The rows of a group lie close to one hidden flat surface of 10 dimensions, which passes through zero. Surfaces can cross.
Some rows, each with its group after it:
[ 60  14  30 -54 -22  46  35  11  14 -15  28   1 -42 -36  12] -> j_374
[ 24  51 -19 -39 -15  10   4   9  50   5   9 -17  -1 -18 -43] -> j_315
[ 40  39 -40 -12   3  14 -15   0  12   1  26  20  27  47  15] -> j_281
[-21 -12  24   7 -52  19 -25  19 -51   5   6  25  59   4  28] -> j_215
[ 15  58  18  13   2  -5 -63  -8  59  27 -25 -19  -8 -39 -13] -> j_315
[-26  22  19  28 -47  53  -6  11 -67 -17 -66 -12  44  26   7] -> j_315
[ 24 -32  36   6  14  31 -25  19 -36 -11 -42 -17  30 -38  -4] -> j_315
[-56   4 -35 -17   5  12 -49 -15  23 -26  10  26  25  35   4] -> j_365
[ 37 -27 -19   3 -20  16   2   8 -54 -28  -9   1   0 -21  43] -> j_281
[-15 -27 -64 -30   8 -20  10  21   2 -60  45  17  21  -9  -6] -> j_315
[ 20  -4  32 -35  15  12  -1 -11   6  60   6  28 -49 -17 -38] -> j_365
[ 70  31 -48  11  22  17  20 -18 -43  31  -6  23 -40  34   0] -> j_873
[-66  14 -23  12   6 -16  29 -43  63 -26  -4 -61 -45  -4  -9] -> j_215
[-32  40  16   3  -3 -34  -2 -33  46 -49  15 -38  59 -41 -10] -> j_215
[ -9  28   3  15 -29 -29  16 -17 -13 -67 -34  -3  26   9  65] -> j_215
[-36  18  31  -8  -9 -14 -10  47  35 -21  -6  -3  44 -12 -35] -> j_873
[ 17  30  -3  11  -3 -23  27  17  45   1 -34 -23 -25  36  15] -> j_365
[ 23  66 -87   2 -36 -11  26   4   0 -12  -4  -9 -13  21  -1] -> j_365
[ 33  20 -27 -25 -40  20   4 -24 -37  17 -13 -14  61  -9  -6] -> j_315
[ 14  20 -17  33  34 -13  -5 -32 -46  42  13  10  44  19 -36] -> j_365
[-17   4   3   4  11 -22   2   8  64 -31  -2 -40   9  -2   9] -> j_365
[ -2 -18  18  -1  12  18   1 -29 -18 -53  26  -8  28 -24  39] -> j_215
[ 22 -17  37   3  -3 -34 -11 -37 -32   2   7   3  85 -20  35] -> j_374
[ 31  45   3  27  24 -19  22  -5  35  16  13 -36 -40 -27 -32] -> j_281
[-69 -58  10  15   0  36 -27 -15 -31  -9  32 -16  21 -24  -5] -> j_365
[-31  26 -15  20  16  33  -6  33  23 -36  35  14   3  57  -1] -> j_281
[ 48  -4 -23  -7  61   5   5  56  19  -8  25  25   4  65 -15] -> j_281
[-22  13  27  37 -25 -17  10  45  22  18   5 -13 -35  -6 -13] -> j_215
[ 21 -58  30  10  19 -34 -33  16  11  38 -30   9  14  23  28] -> j_873
[  2 -28  20  34   9  37  -2 -48 -49  44 -32 -17  34  70  41] -> j_365
[  3   7  76 -10  27  15 -50   5  26 -29 -20  43 -20 -19  37] -> j_374
[ 28   4  57  -8  31 -44 -27  24  46 -13  12  17  37 -25  15] -> j_374
[-21  42 -45   7 -31  21  20 -15  -2  22  -8  -7 -25  38 -17] -> j_374
[-10   4 -50  19 -37 -16  14  59 -19 -19  25  10  -4  -4 -10] -> j_281
[ 36  12   2  43 -28  28 -40  -6 -37  43  -4  10   1   9  47] -> j_281
[-16 -62   6  55  20 -50  24  36 -19  41 -17 -33  15  30 -24] -> j_374
[-21  12  -7  55   6 -30  36  -1  21   6  35 -66  17 -24 -44] -> j_365
[ 33 -15   0   8  -1 -31 -16  33 -27 -25  -9  22  33 -23  22] -> j_215
[-18 -60 -16   8  29 -14 -32  -8 -48 -11  -8   7  42 -17  -2] -> j_374
[ 26 -43 -37 -66 -21   3 -23 -38 -48   6  -1  33  26 -37  13] -> j_374
[-28   0   6  14   0   6 -25  -9   9 -62  28 -31  41 -63   9] -> j_374
[  7   1  60  39  -9  10  -4  30 -30  59 -37  35 -38  53  17] -> j_281
[ 33 -21 -25   7  57 -29  12 -14 -54  23  15  22   6 -15 -50] -> j_873
[-41  40  45 -11 -11 -25  23  16  68  22  12 -10   6  12 -47] -> j_873
[-28 -30  26 -11  -9 -45  17  17 -15   0 -20  17   9 -23 -22] -> j_281
[ -3 -49   5  15  74 -60  24 -40   1 -19 -39  11 -34  26  30] -> j_215
[ 20  21  17  11  44  11 -11  11  12 -14  77   1  39 -33 -28] -> j_215
[-28 -26 -25 -17 -10 -67 -24 -15   6  67 -15  13  62  36 -29] -> j_365
[-18  13 -32 -36 -41  42 -12 -15  15 -22 -15 -44  10 -40 -14] -> j_215
[ 31  30 -27  40 -13  58 -36 -21   0   8 -34 -28 -53   4  49] -> j_315
[ 26 -21 -36  -6 -15 -25  -4  81  17  21 -16  -3  -9  15 -31] -> j_873
[-43 -19  -1  41   1 -18  -7  14  -8  12 -37  11   8  82  23] -> j_873
[ 45   9  31  -5  36 -39   5   5  -6   2  -2  16  32 -14 -11] -> j_281
[-23  47  70   9 -16  -5 -21  -2  10 -20  -8  16  32 -18  24] -> j_315
[-25  28 -18  49 -31  22   0  33  -2 -49  -5 -27  11  17  31] -> j_374
[ -9  15  10 -27 -12  11  14 -85  18  -3  31 -11  -4 -13  33] -> j_873
[-18  -6  -3  36  -9 -14  16  19 -18  15 -23  -5 -16  28  -1] -> j_365
[ 38 -48  43   9  53  16  25  -1 -62 -12  -2  10  36  14   5] -> j_315
[  1 -24  54  12   9 -11 -16  43  35   4 -25  -9   5  19  19] -> j_873
[ 13 -10  35  -6 -11 -36  27  32 -16  15 -14  45  68  95  33] -> j_873
[ 40 -11 -32 -17  68 -10 -50 -47  45  12 -18 -21  22  14  -3] -> j_365
[ 12  13  36   5  48 -25  13 -19  33  -3  47 -31  32 -44 -39] -> j_374
[-44 -36  64 -14 -34  24   8  34 -16  21 -15  42 -30  32  14] -> j_281
[-25  19 -14   1  -2   0  19  24  16 -12  -2  21 -35  43  -6] -> j_315
[-47 -20 -41   4   2 -44 -25 -66  25  33  10 -19   8  -6  -8] -> j_374
[ -1 -39 -19  18 -21  19 -77   1  -2  38  43 -14  21 -41  16] -> j_281
[ 44  47  -6 -41 -18  43 -18  -1  -7  48  44  31  45  17 -38] -> j_215
[-19 -12  30 -29  18 -31 -25  47  17 -51   0  40  37 -30 -12] -> j_315
[ 19 -22 -28   8  24 -42  29  41  16  20  23  -1  12  27 -39] -> j_873
[ 27  19  -7  -9  29  57  29 -45  -4 -23  56   2 -36  14  21] -> j_215
[ 30   5  16 -16  40 -29  21 -68 -14  25  40  14  28  -6   4] -> j_873
[ 36   4 -52  20  42  -4  -9  -9   8  -5  24  11 -39  28  27] -> j_315

New rows. What belongs after each?
[ 23 -70  -1 -34  25  -8  -2  46 -18   9  15   3  11 -49 -53] -> j_374
[ 73  25 -62   8  39  41  18  -2 -53 -30  -9  -9  45  46  -4] -> j_315
[-26  58  52  10 -10   1 -16  17  77  17 -17   5 -43  14   1] -> j_374
[  8  29  57  25 -39  20   7  67   0  34 -23  14 -38  13   3] -> j_215
[ 19  20 -55   1  -1   5 -15 -26  -4  18   5  -7 -30 -10  -5] -> j_873
[-47  15  -7  -9 -54  21 -17 -31  18   4 -21 -12 -24   2  23] -> j_873
[ -9  15   8  -1 -19 -20 -10  30  20 -23  -2   9  68  31  19] -> j_873
[ 15 -17  19 -24 -39 -11   5   4  28  45 -13   7 -17  28  32] -> j_873
[-31  11  30 -39 -37 -40   8  28  33 -26  45  27  35 -41 -15] -> j_365
[ -9 -56  -6 -62 -24  13  27   7  -8 -31  -3   5 -14 -21   7] -> j_281
[  1  26 -79  15 -33  -2   1 -13 -19  -2 -21 -19  -9  16   8] -> j_281
[-15  -5  18  14  28   2  23 -61  -2  28  18  -5 -42  14  -1] -> j_873
[  3 -24  -1 -32  26 -34   0 -45  -7 -33  -3 -16  50 -57 -10] -> j_281
[-49 -32  48  15  19  -4  14 -46   1 -25  -6 -21   0  -2  34] -> j_215
[  5 -66 -23 -54  -1  -7 -21  23 -21  13  -2  18  -7 -38 -31] -> j_374
[ 14   2  15 -30  27  19 -34 -49  -4 -35   0  38 -14 -15  56] -> j_374
[ 22 -37  44 -13  10 -19  -5  -8 -26   3  42  33  39 -20  31] -> j_215
[-21 -44 -17 -42  -7 -20  -9 -60  -9  27   1   7  26   8   9] -> j_215
[ -4 -35  45  11 -45 -42   8  58  21  53 -17 -20  12  -8  -3] -> j_374
[ -6  -3   4 -72 -40 -14  18  16  -9  -6  -3  16  67 -17 -43] -> j_315
[ 51 -13 -18  27  76   4 -20  12   3  16  -9 -10  -7  38  -8] -> j_281
[ 14   2 -26   6 -23  -5  13  37  22 -20  54 -15 -38 -55  -4] -> j_215
[ 47  22   0   5  29  36 -16  13  17 -18  -9 -18 -21 -14  -3] -> j_315
[-93 -13  54  29  20  34 -21  10 -15   4  38  26   0  16 -37] -> j_365
[ 21 -12 -24  38  73 -34 -21  -2 -51  35  14  13   5 -44 -81] -> j_365
[ 34 -40  17 -21  23 -28  13 -31   5   6  36 -15  15 -35  12] -> j_374
[-34  29  22  -3 -31 -23  -7 -16  24   9 -26 -10  49   7  -5] -> j_215
[-19  10  61  -8  17  23 -10 -27  59   1  50 -32  -2 -45 -13] -> j_281
[ 65  72  12   4   1 -12  43  19  21  16  14  12 -16  16 -12] -> j_281
[  9 -58  19 -12  18 -47  -4  24  20   2  21  -3  57  -5   4] -> j_873
[-35 -10  37 -35  -5  32  29 -41  39  -6  -6 -40 -54 -40  -4] -> j_281
[-29 -46  40  -3  12 -17  14 -35  10 -36  42 -15  57  -7  43] -> j_873
[-24 -37  21 -37 -12   1  27  -1 -34  28   2  10 -17 -20 -45] -> j_873
[-11 -55   0  10   5  30  -8   1 -52  19  -3  -4 -43 -39 -13] -> j_365
[ 10  -1   6  68  29  49  -2 -26 -21 -21  -3 -40 -35   7  36] -> j_315
[-17  37 -42  43  28 -41 -38 -33   6  16 -18  -6  50  19 -19] -> j_281
[  3 -14 -63  11   0 -35  -1  16 -20  59 -27   3 -50  -5 -55] -> j_365
[-26 -14 -62   2 -19  13  -6  11   4 -27  -9 -22 -41 -11   6] -> j_365
[  8  18  94  37  11  -4 -18  55   4   3 -39  -2  42 -19 -17] -> j_215
[  2 -29 -41 -22 -46 -23  -2 -81 -38  41  -9   6  26  16  53] -> j_374
[-25  16  21  57  14 -31  16  22  48  19  -4 -35 -20  33   2] -> j_374
[  9  -3   5  40  51 -14  24 -40  14 -36  34 -30  -1   2  35] -> j_374
[ 77  46  10 -21   8 -30  24 -16   0 -62 -25  15  15 -28  54] -> j_215
[-47 -28 -31  42  16 -19  16 -16 -23  40 -17 -29 -12  35 -32] -> j_374
[  6 -24 -47 -82 -49  51 -34 -37  19  13  26   8  21  17  32] -> j_281
[ 11  25  38 -22 -25  -8  10  10   5  -6  -8  41  19  27  27] -> j_365
[  5  24  37 -11  18 -31   6  45  29 -14   0  41 -20 -11 -19] -> j_365
[  7 -27   4 -13 -32  61 -41  17  -6  12  29  21  -3  17  47] -> j_281
[-13  -9 -30   7 -41   8 -45   2  -2  30  29   2  16  -6  12] -> j_281
[ 29   7  27  30  52  -9  28 -46 -15  15  42 -29  49 -15 -19] -> j_315
[ 63 -11 -10  17  38  -4  31   5 -38   6  14  15   5  46  25] -> j_873
[-31 -32  57 -16 -40 -31  17 -26 -24  45  -5  28  26  -3  17] -> j_315
[-36  -6  39   6  18  54 -13  16   1 -34  -2  17 -47  23  20] -> j_365
[-50 -11  -4  -6   0 -27 -37 -16 -11 -25  -6  11  73 -25 -16] -> j_873
[ 17 -11 -43 -39  43 -44 -23 -49  39  29  -7 -14  40  -8 -42] -> j_281
[ 66 -12   4 -14  22  28   0   6 -21  33 -31  -4   0  10 -15] -> j_315
[ -7  23   0  25  38   0  14  20  20  16 -15   9 -31  69 -25] -> j_281
[ 23 -14 -48  34  68  -2  17  -7  18 -25  51  -5 -45  24   7] -> j_315
[ -8   8   1  72  19  23  15 -16   1   6 -51 -51   3  95  45] -> j_365
[ 32  -3   6 -19  19   5  -5 -46  10 -41  27  10   2 -21  60] -> j_374
[ -2 -17  19  -8  16  40   1  69  -3 -43 -40  -5  -9 -12 -35] -> j_315
[ -7 -25   5 -48  29  37  -4 -44   8 -43 -11   0  23  20  18] -> j_281
[ 16  27   2   1 -18  26  29  24  37  30  16 -16 -72  15 -11] -> j_281
[ 72 -18  -4 -12  48  36  -1  37  -7 -13 -21  19 -49  17  12] -> j_315
[-22  -5  20  30  35 -26  21  -2  21  -9 -57 -20 -39  19   4] -> j_215
[-21  -8  41  42 -10  12  22 -58 -11  26  28 -37 -22 -11  28] -> j_315
[-19 -47 -15 -21  34 -22 -18  49  -7 -60   4  21  35 -18 -19] -> j_315
[-28  57  -9   2   3  16  -4  25  11 -56  20  38 -15  12 -10] -> j_365
[-36 -55   4   0 -30 -18 -33  12  30  -2  -4 -28 -17 -46  31] -> j_374
[-12 -25   7 -10  15  80 -13 -11 -15 -10  24 -20  -8 -16 -20] -> j_215
[-17  51  35  28  16  13 -31  10   4 -19 -32   9   7  -9 -24] -> j_873
[ -1 -38  16 -38 -10 -13 -22 -17  -1 -17  -7 -21  54 -66  -2] -> j_215
[-32   5 -34 -31 -70  25   9 -57 -21  22 -13   8 -24  23  40] -> j_873
[ 13  45  16 -30 -28  26  -4   5   7 -54  20   1  44 -56  -1] -> j_873
[ 31 -54  12  -3  65 -24   2  -2 -17 -31  40  21  12 -14  18] -> j_315
[-47  24 -16   0  -9   5 -13  27  57 -29 -38  17 -27  74  29] -> j_365
[ 41  15   2  17  38  -1   9  11  29  12 -38 -17 -55  17   3] -> j_365
[ 20  -8  72  23   7 -12  21  11  15  29 -17  -3 -34  25  28] -> j_374
[  6  46 -21 -59 -34  44 -24 -41 -46  -2 -10  49  34  -9  -7] -> j_374
[ 14  27  34  34  29  53   6  21 -52 -34 -17  41 -35  28  23] -> j_365
[ 56 -29 -17 -59 -51 -50  14   7   9  20  36  24  -9 -64  23] -> j_215
[ 36  43  26 -31 -34  14  17  13  20   7  10  12  12 -17  -5] -> j_374
[ -3 -30  51  -8   1   3  13 -25 -19  16   7  18  -2  14  30] -> j_215
[-30  -7 -48  45  10  -1  -4  22  -3 -33  15 -18 -21   0  -3] -> j_215
[ -5 -39 -28  32   0  26  13 -25 -20  23   8 -68 -34 -38 -18] -> j_365
[-24  39  14   8 -56 -19  -1  18  16  10 -40  -4  25  15   4] -> j_215
[ 15  15  60  -1  -9 -62  30  -2  27  28  -2  16 -15   2  24] -> j_215
[ 34  13  66  -8  37  22  11  31  21  14 -20  10 -31   4 -21] -> j_315
[  7   6  12 -20  75  -7   5 -58  32 -12  -1 -21  15  -6 -33] -> j_215
[-36  -9 -36  30  -1 -15 -10 -12 -47   4  33  -2  60 -20 -37] -> j_365
[  2  13  11 -33 -46  14 -27 -12  42  16 -12 -10 -16 -41  21] -> j_873
[-17  59  12  42   3  78   4   3 -13 -16  15  -2  -2  57  -3] -> j_215
[ -4 -34 -13 -25 -28  33   2 -25  -2  27  18 -28 -33 -42  -8] -> j_365
[-22 -29  11  29 -12 -19 -73 -17  10  -9 -10  27 -28 -28  83] -> j_315
[  2  -6  15   4   2 -43 -36 -26 -29  10  -7  13  72 -33   6] -> j_281
[-14 -17 -34  16  22 -27  -1 -13   4 -10  72  13   8  -1  -2] -> j_215
[-11  23 -27  23 -18  32  35 -21   5 -46  34 -50  -8 -13  24] -> j_374
